There are 4 ways to turn a row about zero (a turn may also mirror it). The second row of each pair is the first, turned, with some noise. The first 44 pairs use one turn. New pairs use 3 turns, one after the other, and a turn may come again.
(in the rows, 128 means zero)
Known pairs, each followed by its turns in order:
[189 144  65 131 114 152 108 129 130 147]
[102 161  82 133 187 148 173 122 128 123] | J_128

[112  83 120 115 114  81 139 157 135  88]
[ 89 129 151 149 117  72  87 146 124 120] | J_128

[102 147  91 105 158 101 113 140 135  68]
[126 124 104 184 120 168  87 166 115 134] | J_629

[117  86 118 186 167 131  91 122 103 109]
[106 163 132  94 162 110 119 177  84 100] | J_426

[187  77 121 126 195 131 107 114 119 118]
[160 178  93 189 118 117 153 168 115 108] | J_128

[ 68 136  61 192 128 152 133 121  95 139]
[177 121  70  77 178 115 104 158 115  92] | J_426

[114 103 125  68 105 142  98 118 195 155]
[180 158 162 122 133 118  98 125 147 198] | J_629

[173 165  61 158  78  93  91  89 106 155]
[150 149 144 122  50  69 119 155  86  71] | J_629

[119 115  89 183 127 145 122 174 145 147]
[118 148 113 137 178  73 127 165 132 106] | J_629

[ 86 122 121 102 128 102 119 115 166 151]
[136 122 166 131 137 123  87 138 112 169] | J_629

[154 151 124 151  72 172 126 135  98 100]
[132 136 152 165 116  78 173 147 148  96] | J_299

[175 178 205  95  67 170 116 164 153 159]
[115  71 159 172  69  96 167  43 136 104] | J_426

[112 100 125 107 167  90 137 180  94 124]
[129 140 139 138  84  62 140 120 114  91] | J_128

[142 114 166 142 118 142 171  97  87 163]
[111 104 154  70 127 136 165  91 129 106] | J_629

[161  85 147 113  93 127  84 143 147 140]
[172 138 111 104 118  90 104 107 171 143] | J_629

[134 103 134 106 159 121  67 152 175 109]
[ 82 121  87  95 153 173 140 136 128  92] | J_299

[ 87 123 185 119  39  97 148 118 101 164]
[128  65 128  95 129 109  61  75  86 172] | J_128

[155 115  99 105 131 168 101 133 140 135]
[121 134 114 149 168 147 155 144 111  92] | J_128

[116 151 157 118 107 139 110 142  75 106]
[169 106 147 115 157  90 129 103 143 134] | J_128

[145 144 124 149 117 150 137 127 123 111]
[131 139 122 131 149 138 129 111 163 135] | J_128

[147 143  76 125 147  92 159  98 120 144]
[120 106 162 111 119 101  89 126  79 151] | J_299

[117  67 160 123 145  84 135 121 133 161]
[153 177 177 127  97 118 139 169 143 141] | J_426

[141 159 204 138 133 160 106 102 121 117]
[131 152  74 131 141  79 142 125 181 135] | J_299

[114 189 107 144 120 185 149  96  95 140]
[154  97  51 146 142 139 123 107 124  81] | J_426

[115 135 145 113 106 131  84 104 107 149]
[136 116 120 128 170 110 141  87 148 115] | J_299

[122  97 118 146 149 125  80 153 132 137]
[119 126 135 114 169 165 122 150 139 107] | J_299

[160 176 166 104 163 151 107 128 131 128]
[106 143  71 119 125  86 101 114 146 107] | J_299

[118 102 111 116 166  92 110 135 118 138]
[108 166 139 101 138 135 128 159 156 135] | J_426

[127 118 112 137 137 143 126 143 144 107]
[124 133 133 115 116 143 137 153 128 108] | J_299

[104 108 139 127 138 198 196 147 141 142]
[118 149 156 115 208 158 178 122 147 129] | J_629

[138  87 156 122 125 100 129 113 180 165]
[103 106 109 160  93 152 107 153  83 149] | J_128

[ 93 126 151 117 137 123 141 142 150  82]
[112 123 111 127 104 106 102 139 114 173] | J_426

[163 170  92 132 100 170 125 101 155 128]
[132  78 106 162 171 143 156 100 119 120] | J_426

[101 162 101 120 101 141 108 103 127  95]
[121  69  92 130 145 141 104 138 135 125] | J_426

[139 141 115 154 127 138 122 167  84 154]
[140 138 162 162 144 117  94 143 145  95] | J_299

[142  78 147 155 118 102 101 121 124  93]
[110 133 181 122 132 124 111 167  88 133] | J_426

[106 111  99 143 156 165 113  97 123 117]
[145 121 122 119 141 143 157 182 113 136] | J_629

[135  66 124 169 102  72 148  68 117 154]
[193 148 183 136 134 165 134 196 109 115] | J_426

[ 80 191 177 133 159  85  79 123  88 114]
[ 87  82  72 134  96 137 108 104  53 162] | J_629

[157  79  82  76 123 156 156 136 142 122]
[160 174 165 121 139 162 114 151 187 110] | J_629

[140 100 131 100 108 138 127 132 128 156]
[146 131 115 147 151 140 136 114 100 113] | J_299

[127 146 140 165 140 130 107 175 165 141]
[ 98 111 153 160 110 145 172 109 140 145] | J_128

[116  87  57 144 172 133 170 125 150 175]
[ 88 195 111 121  86 167 125 125  94  76] | J_128

[109  79 135 100 140 116  98 100 118 137]
[153  97 102 108 171 152 140 114 118 132] | J_299

New pairs. What belongs after each?
[113  87 109  51  92 114 106 120  96 126]
[104  88 133 109 201  84 102 142 148 131] | J_128 J_629 J_426

[ 87 113 156 198 107 154 146 115 142 167]
[125 167 105  95 135 168  59 114 149 126] | J_299 J_426 J_128

[132  85 152  68 134  68 146 135  80 155]
[152  92 116  85  65 103 127 140  67 138] | J_629 J_299 J_299

[101 155 120 101  98 120 113 128 170  61]
[129 102  88  92 118 161 145 111  87  79] | J_426 J_128 J_629

[173 130  69 148 122 130 154 113 153 152]
[ 89 113 138 149 111 150  97 141  76 154] | J_629 J_128 J_128

[128 145  95  97 170  85  95  97 113 104]
[ 94  82 164 148 100 126 171 124 130 150] | J_299 J_426 J_128

[102 115 191 207 144 116 160  93 117  48]
[136 151 170  39  62 160 172 139 172 135] | J_128 J_299 J_128

[106  97 111 144 120 138 128 171 127 160]
[ 74 127 132 122 128 112 143 140 162 133] | J_299 J_299 J_128

[134 131 101 122  87 172 193 104 117 133]
[ 92  77 139 118 146  63 113 141 115 106] | J_299 J_299 J_629

[134  94 110 164 126 136 104  73 152 114]
[103  92 153 134 105 138 178 134  98 134] | J_299 J_128 J_299

[125 125 122 102  89  75 140 134 173 108]
[156 183 140 156 162 115  88 134 126 134] | J_629 J_128 J_299

[ 97 187 144 111 116 105  93  86 149 200]
[129 157 107 137 218  86  77 131 112 155] | J_426 J_426 J_299

[134 137 115 100 133 140  63  76 112 114]
[ 99  82 140 140 158 143  76  83 116 128] | J_426 J_426 J_299

[130 150  90 124 115 131 116 189 143 134]
[ 83 118 133 144 106 162 151  87 144 132] | J_426 J_426 J_128

[102 114 111 124  89 149 130  97 129 133]
[105 120 136 102 150 159  97 146 135 118] | J_629 J_629 J_128

[100 124  74 134 153 122 177 135  98 110]
[146 199 132 156 103 120 130 122  97 152] | J_299 J_128 J_128

[130 137 164 122 136 137 119  78 113 110]
[153 165 144 123 159 126 151 154 125 126] | J_629 J_128 J_128

[147 125 174 108 133 112  90 148 130 161]
[131 159 136 156 123 133 144 168  94  99] | J_426 J_629 J_426

[135 108 120 118 199 133 150 139  86 161]
[153 111  86  87  99 159 119 111 179 150] | J_299 J_426 J_299

[171 156 153 106 132 118 159 163 104 141]
[138 140 121 109 156 101  97 163 165  95] | J_629 J_426 J_629

[173  82 166 163  93 107 116 156  95 105]
[120 169 207 144 134 157 174 128 125 116] | J_426 J_128 J_426

[129 123 132 138 146 174 142 146 100 145]
[122  86 162 144 145 141 108 130 142 117] | J_629 J_299 J_426

[166 110 123 140 153 150 109 149 104 134]
[123 141 159 101 121 108 125 154 143 159] | J_629 J_426 J_629

[127 130 163 100 122 206  75 109 115  90]
[145 160 100 141 148  92 186 122 169  64] | J_299 J_426 J_426

[124 165 111 138 120 110 174 148 107 109]
[172 149 151 121 139  84 148 113 135 140] | J_128 J_426 J_426

[200  83 161 133 131 142  98 194 126 142]
[126 115 215 155 132 114 165 100 174 118] | J_426 J_128 J_426

[128 135 195 160 161 123  99 152 120 106]
[168 131 167 172 127 121 157 161  89 134] | J_426 J_299 J_426

[186 107 119 174 113 146 223 106 170 202]
[150 118 128 121 122  87 107  89  11 196] | J_299 J_128 J_299

[150 138 116 150 120 103 126 127 131 140]
[107 155 114 130 151 111 130 122 136 139] | J_426 J_299 J_128

[108 102 111 116 163 176  99 120  70 121]
[130 132 127  50 147 129 140 111  87 158] | J_299 J_128 J_426

[116 120 119 145 133 175 100 163 162  87]
[148 131 113  68 119 122 131 151 161 173] | J_426 J_299 J_629

[ 96 111  44 163 163 126 205 143 145 142]
[156 142 190 104 209  92  97 179 151 130] | J_128 J_426 J_426

[114 123 142 176 148 137 132  94 143 112]
[107 151 151 124 143 113  81 128 120  95] | J_299 J_128 J_128

[129  97 144 154 131 113 120 107 103 116]
[111 134 126 114  97 115 166 132 123 111] | J_629 J_426 J_426

[145 136 140 143 137 110 122 108 122 136]
[108 125 121 138 143 123 116 117 143 148] | J_426 J_299 J_128

[212 169 124 120 110  98 137  78 135 107]
[110 135 126 125 145  80 191 191 171 100] | J_629 J_128 J_426

[114 151 202 109  83 124 104 173 152 111]
[ 88 113 180  81 138 118 191 150 156 121] | J_426 J_299 J_629

[137 119  76 102 109 131  96 148  83 150]
[143 162 115 140 104 104 153 140  83  89] | J_629 J_629 J_629

[101 131 146 151 108 102 129 138  75  98]
[102 127 146 124 143  82 136 129  94  89] | J_426 J_629 J_299

[ 84 133 104 150  80 121 113 136 126 166]
[103 116 182 132 128 163 121 165 149 126] | J_426 J_128 J_299

[ 81 151 134 103 179 137  81  93  90 110]
[ 62 108  89  67 133 117 143 154 125 148] | J_629 J_426 J_299

[179 108  91 133  86 115  54  84  57 117]
[166 152 105  70 148 231 167 142 127  98] | J_299 J_629 J_299

[162 132 134 114 146 179 111  93 132  98]
[151 169  80 135 129 159 128 142 128 152] | J_629 J_426 J_128

[149 150 109 118 100  92 135 163 115 167]
[138  89 133 102 156  78 150 139 125 118] | J_128 J_128 J_128

[109 138 161 101 160 154  77 146 123 127]
[134 168 131  93 128 113  84 119 164 148] | J_426 J_426 J_629

